There are 8 hidden switches. A switch that is on adds its own fixed numbers to the row, and there is some noise. The rows also spread widely along 11 directions, which tell nothing about the answers.
Some rows, each with its switches (1 for on, 0 for off) after it:
[  1.1 -10.5  -9.9   5.2  -3.3  11.5  20.4  10.9   2.9 -14.0 -26.4 -19.8
  -1.5   0.9   6.6   3.4  29.0   8.1 -19.4  -5.4  14.1   1.6  -2.8 -10.3
  -5.7  -8.2  -4.4  -2.8  15.1   2.8  -0.6] => 0 1 1 0 1 1 0 0
[ 15.5  19.5  44.7  26.9  40.1  -6.9  -4.1   7.1  28.5   4.6  -3.9  -6.3
   7.5   6.8  -4.5   7.9   5.5  20.1 -35.0 -11.2   8.8  -5.1  -1.9  24.4
  -4.4  -4.1  15.0 -14.6  -8.7 -18.3   3.1] => 0 0 1 1 1 0 0 0
[ 23.6  29.3  17.5  -9.6  14.7  11.8  31.2   1.1   4.5 -39.3  -3.2   8.9
   7.9  -3.1  -2.0  -8.6  50.4  12.1   9.1   8.8 -14.6 -17.0 -18.2 -11.0
 -22.9  22.1  15.6  -0.4  -4.9  19.9  -7.5] => 0 1 1 1 0 1 0 0
[ 48.8   2.5  28.7  -6.6  26.3   7.1   8.4  14.9   0.8  -4.1 -11.0  10.3
  -4.6  11.2  22.5 -28.2  10.8  -7.4 -12.4   8.3 -19.1  -8.6  16.8  22.9
  -4.8  31.1  33.1  -8.5 -47.2  -9.5  10.4] => 0 1 0 1 0 0 0 0
[ 45.6 -11.9  10.5  18.3  28.9  -9.2  -4.6   5.4  20.1   0.1  -7.2  -8.5
  -2.8   3.9   5.8 -16.7  -7.6  -9.0 -28.9  -3.4   3.7  -5.7  16.8  24.8
  -7.7  12.2   1.8 -12.2   1.5 -10.3  14.4] => 0 0 1 1 0 0 1 1
[ 23.9 -20.1 -31.6 -16.1  -1.7  -9.6  17.0   5.2  23.7 -15.4  13.8  -3.1
   7.4  -6.0   2.0  -1.4   5.8 -13.5  -0.2  -7.2   2.2 -24.0 -11.9 -10.8
 -17.3  24.0 -11.2  -4.3   9.0  26.9 -14.2] => 1 1 1 1 0 0 0 1
[  1.7  -5.3 -23.1 -11.8   7.6  -6.7   9.3 -14.1  -8.6 -12.2  18.3  -1.7
  20.7  28.4   4.9  16.3  11.0   3.4  22.1  -3.8  30.3  -5.9   0.5  12.1
  -8.7  -7.4 -13.1  -0.8   9.2   0.4 -20.1] => 0 1 0 1 1 1 0 0
[ 57.3  -4.7 -23.9  10.4  -8.2   3.6  11.2   3.5  19.8 -23.1 -14.3 -23.3
 -17.8 -27.3  30.0  -3.5  20.8  -3.5 -27.1 -24.3   9.3  -5.4  -0.8  19.7
   7.2  20.6 -12.5   8.0  24.2  16.8  11.3] => 0 1 1 1 1 1 1 0
[ -0.4   0.4 -12.9   5.1   2.5 -10.7  13.6  11.9  11.9 -19.9 -15.0  -9.8
   1.5   1.8   5.4   8.3  29.3  22.8  -8.2  -4.4  12.7  -8.6 -14.2 -14.8
  -4.9   6.9 -18.0 -10.4  40.3  15.4 -11.5] => 1 1 1 1 0 1 1 1
[  1.1  -4.2   2.3  -1.4  -4.3   9.9  -1.0   2.2   2.6   3.5 -15.5 -16.4
  15.9  17.1  29.0  12.8  23.3  24.0  -6.8 -13.8  12.1 -15.2   2.7   4.6
  13.9  -3.7   5.9  -7.2 -32.4  -3.0  -2.3] => 0 1 1 0 0 0 0 0
[ 31.7  27.9   6.0   7.2  19.5   4.1  12.8 -32.4  -0.8 -25.8  12.2  18.7
  17.3   1.2  -5.3   4.5  20.0 -15.9  -9.6  -0.8   9.4 -26.9   0.1  28.7
  -6.7   1.9   8.3 -17.9  -2.3  12.3   1.6] => 1 1 0 1 1 1 1 1
[  8.0  21.5  -7.2  -3.7 -30.4   8.3  13.2  -2.5 -25.1 -10.2   3.4  21.2
  -4.6 -10.4  19.7   8.3  30.3  -3.9   3.3  -5.4  21.3  12.9  -7.7   7.4
  13.4   8.0  16.2  -4.4   8.0   8.7  -6.3] => 0 0 1 1 1 0 0 0
[ -1.2  13.2  -1.6  -0.6   7.4   3.4   3.3 -20.3   6.9  -4.9  21.8  15.3
  32.8   4.7   0.2  15.3   0.6  -8.4   3.4  -6.5  -0.5 -28.6 -12.8   8.7
   2.1   2.7  11.1 -16.0 -27.7  12.9 -14.5] => 1 0 0 1 0 0 0 1
[ 24.4   2.1  -6.7   7.3   3.2   4.3  -1.4 -11.2   8.3 -21.4 -23.6  -0.3
  12.2  -0.6   5.6  -2.0  18.3   4.3 -17.6   1.9 -12.4 -30.9  -2.0  -4.4
   3.1   2.7  -7.6 -18.8  -7.9  22.8  17.9] => 0 1 1 1 0 0 1 0
[  8.6  36.1  13.1  -2.6  -8.8  -0.5  13.9   2.6  -5.6 -14.3   5.0  23.0
  -1.2  -8.7   6.2   7.4  33.5   3.8  -4.5  -1.9   3.3  -2.0 -14.5  -1.3
   5.2  12.4  18.7 -11.2  -1.5  16.7  -8.6] => 0 1 1 0 1 0 1 0
[ 11.2  24.7  13.4  -5.7   1.5   6.2  22.8   4.9 -17.9 -12.2   5.5  15.0
   5.3   9.7  10.8  -2.2  34.6   0.1   5.3   3.1  11.6   5.9  -2.3  11.3
  -3.2   8.5  27.5  -9.9  -9.7  -0.1 -16.4] => 0 1 1 0 1 1 1 0
[ 19.5 -11.8 -31.8   2.9  -5.1  28.8  21.2 -18.6   2.5 -23.0  -0.2  -9.9
  20.2 -17.1   3.8  -4.8  10.1 -18.3  13.5  -3.4 -18.9  -7.4 -16.2  -3.4
  -8.6   3.8  -2.3  14.7  -6.0  15.7  -2.0] => 0 0 0 1 0 0 0 0
[ -0.9 -18.5  -9.3  -9.7   8.7 -11.8  -4.3  10.3 -13.8   6.5  -6.6  -0.2
  19.3  41.9  19.2  -6.2   0.3  13.4  17.7   8.4   6.4   5.1  15.3   6.6
   3.4   5.9   3.8 -18.0 -11.7 -11.4 -15.7] => 1 1 1 0 0 0 0 0
[ 13.2  13.0  11.8   4.4   4.4  15.0  11.9  -2.1  -6.4 -10.3  -7.7   0.5
  13.6   3.5  17.4  -2.9  30.9  15.7   6.9  -2.2   2.3   2.0  -5.6  12.8
   3.4   8.2  19.6  -3.0 -13.5  -6.5  -5.5] => 1 0 1 1 0 0 0 0
[ 18.1  41.1  -0.5 -25.7  -9.5  -1.4  18.6   0.1 -11.0 -33.5  19.4  35.1
   4.3  -6.7  15.9  -0.8  32.0  -8.0  25.6   7.6 -21.8 -18.8 -17.6  -7.7
  -0.6  40.0  19.0  -6.5 -16.2  39.1 -17.5] => 0 1 0 0 0 1 0 1
[  7.5  25.8  13.8  17.2  22.6 -12.1   3.0  -5.1   6.1 -11.5   8.0  12.2
  12.4   7.5  -9.6   7.6  14.4  12.7  -2.5  -0.2   8.4   3.1 -12.1  12.9
  -5.2  -3.0   0.8 -12.8  20.5   0.5 -11.4] => 0 1 1 1 1 0 1 0
[ 28.5  -2.4  12.0   3.2  44.7  18.2  21.9 -21.1   5.2 -20.2  13.3 -25.7
  42.1  30.3   8.9  -5.6  30.2  19.8  30.2  -1.4  11.7 -11.9   2.8  32.6
 -27.0  -2.1  10.9  12.8 -25.0 -22.6 -18.1] => 0 0 1 1 0 1 0 1
[ 10.0 -15.8 -26.4 -11.0  -3.2  -8.6   5.2   4.2  14.5  -9.3   1.5  -1.0
  14.1   5.4   3.7   1.5   1.2  -9.9  -4.6  -0.1  -6.9 -27.8  -5.6 -17.3
  -5.7  11.7 -10.1 -16.2  -8.5  28.7  -8.3] => 0 1 1 0 0 0 1 1
[ -2.6  10.8  25.1  -0.9  14.7 -10.6   4.8  15.1  15.0   6.8   1.8   9.9
   2.6  11.0  -6.1   4.5   9.8   8.7 -21.0  -2.6  11.2  -5.9  -2.5  -1.4
  -5.4   5.4  14.7 -20.0  -7.2  -4.1  -8.9] => 1 1 1 0 0 0 0 0

New rows, each followed by its switches (1 for on, 0 for off):
[ 14.9   9.6   7.8  -4.9  20.8   1.7  19.3   0.5 -13.6 -17.7  -0.5  19.4
   5.0  13.2  -7.6 -12.5  19.6  -4.8  11.0  18.4  -6.9   5.7  -1.2   3.0
 -18.0   8.8  12.3  -4.1   3.3  -1.2  -6.3] => 0 1 0 1 1 0 0 0
[  7.3   6.6   1.2  10.1  11.9  20.8  21.1  -6.7  -4.4 -15.2  -3.7   2.7
  19.5  -1.2   3.5  -8.1  20.1   1.4  13.1   3.5 -16.0   7.6 -14.2   7.6
  -5.1   4.4  16.6   4.9  -6.4  -4.6 -12.8] => 1 1 0 1 0 0 0 0
[-20.2  -9.4  14.5  -4.7  42.4 -31.2   4.2  21.5  -4.5   8.0   7.3   7.3
  18.4  56.3 -20.9   0.2  -4.8   9.2   2.3  21.6  25.5   2.9  15.1  -3.4
 -27.7  -9.5  -0.3 -32.3  13.4 -18.1 -24.6] => 0 0 1 0 1 1 1 1
[ 10.4  -3.3   1.2  16.2  38.6  11.0  17.8 -14.3  14.6 -13.6   6.4 -23.2
  27.2  12.9  -7.4   7.6  11.7   9.7   2.2  -7.2  10.8  -7.5  -7.5  17.3
 -19.2 -15.9  -7.4   7.6   4.2 -11.8 -10.6] => 0 0 0 1 1 1 1 0
[  9.5  -5.7  -3.4  31.6  -0.4   8.5   8.8  15.7  33.3   5.8  -3.4 -19.0
   3.5 -29.9   9.0   5.2  -3.4  -5.0 -29.0 -24.9  -4.3   9.3 -21.9   5.9
   4.4   7.1   7.6   3.4   7.2  -0.9  -9.2] => 0 0 1 1 0 0 0 1
[ 14.6   9.9   5.4  10.2  15.5   4.5  15.8  -4.7 -22.4 -12.0  -4.0  10.3
   7.1  11.3  -1.3 -14.2  20.1  -0.2  13.1  13.9   4.6  27.8   4.2  15.8
  -7.9   0.7  14.5  -5.7  21.4 -15.4  -8.0] => 1 0 1 0 1 0 1 0
[  7.2  23.0   6.5  -7.5  12.0 -17.4  -4.8   3.1  -1.6 -11.9   6.4  10.7
  11.5  19.7  25.5   9.0  21.0  33.9  26.7  -2.4  -2.5  -2.3 -10.3  11.1
   9.7  22.6   0.1  -2.2   2.3   5.2 -19.2] => 1 1 0 1 0 0 0 0
[ 31.9  -4.2  -6.1  20.1   2.6   4.1   6.6  -8.1  15.0 -12.9 -12.5 -20.5
  -6.5 -14.3  13.1   1.2  21.3  10.8 -19.6 -16.7  22.5   1.7   0.4  19.0
   1.6   2.4 -12.7   5.3  35.6  -4.9  10.4] => 1 0 1 1 0 0 1 1
[ 16.6  29.6   5.8   0.5  11.2  -7.6  13.0   0.9  -7.0 -26.3   8.3  16.4
  11.1   7.4   7.1  -4.0  29.8  13.5  22.1   7.8  -7.2   4.0 -14.4   6.3
  -6.3  19.9   9.0  -5.9  13.5  12.2 -18.2] => 0 1 1 1 0 1 1 0
[-18.6 -10.1  -3.0  -3.5  16.3 -13.7   4.0  12.5   9.9   5.7  10.6  -6.7
  24.6  31.2  -0.5  12.9   5.2  22.6  13.8  -2.7  15.8   0.9 -11.1  -5.6
 -10.8  -3.7  -3.9  -6.8   0.9  -7.4 -29.5] => 0 1 1 1 0 0 0 0
[ 16.2  16.1 -10.4   0.0   5.6   8.5  24.4 -11.3   8.5 -26.1  10.9  14.7
   9.6 -16.4 -16.2  -5.9  10.9 -25.6  -2.9   3.2 -18.6 -13.6 -17.3  -6.1
 -13.9  11.7   6.0  -6.9   6.4  24.8  -7.0] => 1 1 0 0 0 1 1 0
[  0.4   7.2  14.1  28.5  25.4   9.7   9.5  -9.0  23.8 -13.8 -17.0 -25.6
  17.6   1.1  -5.4  10.3  30.1  32.7 -12.8  -9.8   3.7  -5.9 -14.4   0.7
  -9.9 -17.3 -10.5   3.8  18.4  -7.3  -2.3] => 0 1 1 0 0 0 1 1
[  2.6   5.0   3.5  15.6  19.9 -13.1   3.3  12.5   1.2 -18.1 -20.6   3.3
  -0.5  10.8  -7.8  -8.8  17.3  22.3   5.5  14.6  -9.1  18.7  -8.3 -10.7
 -12.5   4.7 -11.1  -5.7  45.6  -1.2  -3.9] => 0 1 1 1 0 0 0 0
[ 26.4   0.1   7.2   5.4  24.3  -6.1   3.3  -7.7   9.9 -19.3  -8.8  -6.6
  -7.2   6.5  -2.8  -2.0  16.8  12.3  -6.3   1.9  11.7  -6.6   6.8   7.1
 -16.2   5.6 -16.6   4.3  29.1  -4.1  12.0] => 0 0 0 1 0 0 0 1
[ 14.0  11.8   6.4  13.8   4.7   5.8  17.0  -3.1  21.6 -16.0  -0.9   1.0
 -11.7 -25.3 -11.3   6.4  20.1  -6.0 -27.0 -10.9   9.5  -4.5 -15.8  -2.7
 -12.1   4.5  -3.7   6.0  28.5   7.0   4.7] => 0 1 0 1 0 0 0 1
[ -4.7 -10.6  -4.8  -3.6   7.7  11.0  15.5   2.1  -7.0  -3.1  -4.3  -9.2
  20.3  20.5  15.3   4.5  17.1   8.3   5.5  -3.0  15.0  -7.5   0.6   6.4
  -1.7  -0.9   9.0  -6.7 -13.9  -8.2 -15.7] => 1 0 0 1 0 1 0 1
[  1.8   1.9  12.7   2.9  18.6   2.7  28.5   6.4   7.9  -7.6   7.5  -1.0
  -3.0   3.7 -25.7  -6.5  24.3   1.0  -3.8   4.9  20.6  16.8  -6.8  -7.9
 -31.9  -4.6   3.5   4.9  28.9 -14.0 -13.9] => 0 1 1 0 0 0 1 0
[ 11.4  16.3  12.7   0.5   6.1   5.0   4.8  -2.8  18.6  -2.9  11.3  -7.7
   5.4  -2.9  14.1  17.1  11.5   6.8 -12.5 -21.9  11.8 -15.4  -6.1  13.6
   4.0   5.5   7.1   2.1 -19.3   1.7  -3.8] => 0 0 0 0 0 1 0 0
[ 32.5  -8.5 -13.9   4.0  12.2  26.6  17.5 -13.9  15.1 -22.6  -9.0 -23.6
  23.7  -6.7  22.7  -4.5  17.3   1.6   1.2 -11.1 -18.1 -24.5  -8.3  13.4
  -1.1  10.7   4.4   7.8 -28.4   9.5   1.2] => 1 0 0 1 0 1 0 0
[-17.5  10.8  -1.2   1.4   1.4  -8.2   6.4  20.4  24.1  -6.5   1.3  -0.4
  17.2  -1.3   4.6  16.1  15.4  23.5   0.1  -8.9 -12.9 -13.3 -32.9 -24.0
   0.2  11.6   0.2  -9.0  -4.1  22.2 -24.0] => 0 1 1 1 0 0 0 0
[ 13.5  21.3   3.4 -20.6  -9.0   9.5  18.7 -14.8 -19.3 -21.4   7.3  20.8
   1.0   1.7  12.1   3.8  41.1   1.5  12.0   2.9  18.5 -14.0  -2.9   3.3
  -3.7  14.9  11.8  -2.0  -3.0  10.3  -3.4] => 1 0 0 1 0 0 0 1
[  0.0  12.0   0.1   4.0   5.5  18.5   8.6 -26.0  -6.5 -18.2  -3.9  -7.9
  38.0  21.4  11.8  15.2  35.0  19.9  12.1  -5.6  13.3 -23.1  -6.0  11.9
   2.0 -15.2   5.1  -8.3 -24.4   3.3  -7.7] => 0 1 1 1 0 1 0 0
[ -2.5 -20.1  -6.8   1.2  10.0  11.5  18.2   4.3  12.5 -11.3 -21.7 -28.0
  16.6  13.0   3.5  13.1  27.6  14.9 -23.0  -7.3  24.3 -27.1  -1.7 -11.2
 -13.2 -15.0  -8.9 -10.6  -2.7   3.1  -1.1] => 0 0 1 1 1 1 0 1
[-24.2  16.6  19.2   2.8   7.1   1.5   6.9  12.9   7.1   5.6   0.7   2.3
  17.7  17.6   9.9  21.8  18.6  21.7  -9.7 -10.3  12.7 -11.8 -14.2  -0.7
   7.7  -3.1  15.5 -14.1 -24.3  -2.0 -19.9] => 0 1 0 1 0 1 0 0
[ 11.3 -16.6  -8.4  -0.8  25.5 -26.9  -3.1  15.1  48.7   5.2  17.8 -32.5
  13.4  16.4   6.7  18.0  -9.3  18.0 -14.5 -26.6  21.0 -22.6  -5.1   6.0
  -8.4   4.0 -23.3  -3.3   1.7   3.9 -19.6] => 0 1 1 0 0 1 1 0
[ 14.1  14.3  14.0  -6.0  19.4   7.2  11.0 -10.1   0.3  -7.0  12.8  -2.3
  16.1  15.4   9.0  10.5  15.7   3.7   1.0  -7.8  15.2 -13.3   2.7  21.1
  -4.7  -1.7  13.6  -2.1 -26.5  -5.4  -7.6] => 0 0 0 0 1 1 0 0
[ 20.9  17.4   8.1  -0.4  25.0 -14.7   3.9  -6.8   4.4 -23.3   1.9  12.1
   9.0  13.6  -8.4  -2.4  16.1   5.5   1.9  10.9  -3.8 -13.1   0.6   3.3
 -16.3   9.5  -3.0 -14.7  12.7  11.1  -1.7] => 0 1 1 0 1 0 0 1
[ 32.2  23.1  36.2  31.1  19.3  -9.0  -8.9  20.7  23.8   3.2 -12.4  10.8
  -7.7 -13.5  10.0  -9.3  -9.8  -9.4 -51.0  -9.0 -14.8  -4.6   3.2  24.2
  11.5  22.3  26.4 -29.1 -11.4  -0.6  13.5] => 0 0 1 1 0 1 0 1
[ -4.6  -0.5  16.9   7.2  26.4   6.2   8.2 -11.4   0.6  -0.2  -5.9  -5.7
  27.6  30.9 -11.5   3.0  12.3   7.8 -12.4   4.3  19.9 -15.6  11.0   8.5
 -12.1 -20.8   8.2 -24.4 -15.4 -14.6  -1.2] => 1 0 1 0 0 1 1 0
[ -4.2 -10.9 -33.4   3.1 -21.2   0.3  11.8   6.3 -26.1 -18.1 -17.2  23.7
  -5.6  -4.9 -15.6 -16.1   2.6 -25.6   5.9  24.8  -9.5  23.0  -4.5 -28.4
  -8.8   5.3  -6.7 -15.7  45.9  17.6   2.4] => 0 0 1 1 0 0 0 0
[  7.1 -33.3 -28.7   3.0  10.0  -8.1   2.0  10.4   3.3   2.8  -2.4 -26.9
  18.5  26.1  21.9   4.6   0.0  16.2  14.3  -8.4  19.2  11.6   2.4  13.2
  -1.4  -3.1 -14.1   4.3   8.9 -13.1 -21.4] => 0 1 1 1 1 0 0 0
[ 23.8 -10.2   4.9  10.6  27.0  14.6  10.5  -9.3   7.4 -20.0 -32.8 -20.3
  10.5   9.9  -4.8  -8.4  23.0  12.5 -18.8   8.0  -4.6 -18.5   8.1  -4.6
 -16.3 -12.7  -8.5  -7.9  -0.4   0.0  20.5] => 0 0 1 0 1 0 1 0
[ 14.8  24.5  18.0  15.1  33.8 -14.4  11.4  12.2  12.0 -23.2  -2.0  -2.5
   5.8   9.8  -1.1  -0.6  26.0  29.5   6.8   2.6  -2.0  12.1 -14.8   9.2
 -15.4  11.0  -0.7  -0.3  33.5  -2.9 -17.1] => 0 1 1 1 1 1 0 0
[ 35.0  18.9  16.7   4.3  19.9   3.5  11.1 -18.5   8.9 -15.5   8.3  -1.3
  12.5   6.5   8.3  -0.4  27.3   1.9 -10.4  -9.5  18.5 -20.1   8.3  30.3
  -6.5   7.0  12.1 -10.0  -9.0  -2.6  -0.3] => 1 1 1 0 0 1 1 1
[-13.5  16.3  14.7  16.3  15.8   2.9  12.8 -18.8   1.3  -7.6  14.1   6.2
  20.3   9.0 -23.8  14.4  21.4   8.4   2.9  -0.2  30.3   5.1 -10.5   6.2
 -18.5 -20.2   1.9  -4.0  24.7 -14.1 -13.3] => 0 0 1 1 0 0 0 1
[-12.2  22.5  12.2  28.2  20.2   3.0  -7.7 -10.2   9.2   0.5   0.2  -8.1
  34.1  12.3  10.8  17.9   1.0  20.6   3.8 -12.0 -11.2  -2.7 -14.1  17.7
  16.5 -11.6   4.6  -8.0 -16.8  -5.1 -12.8] => 0 0 0 0 0 1 1 0
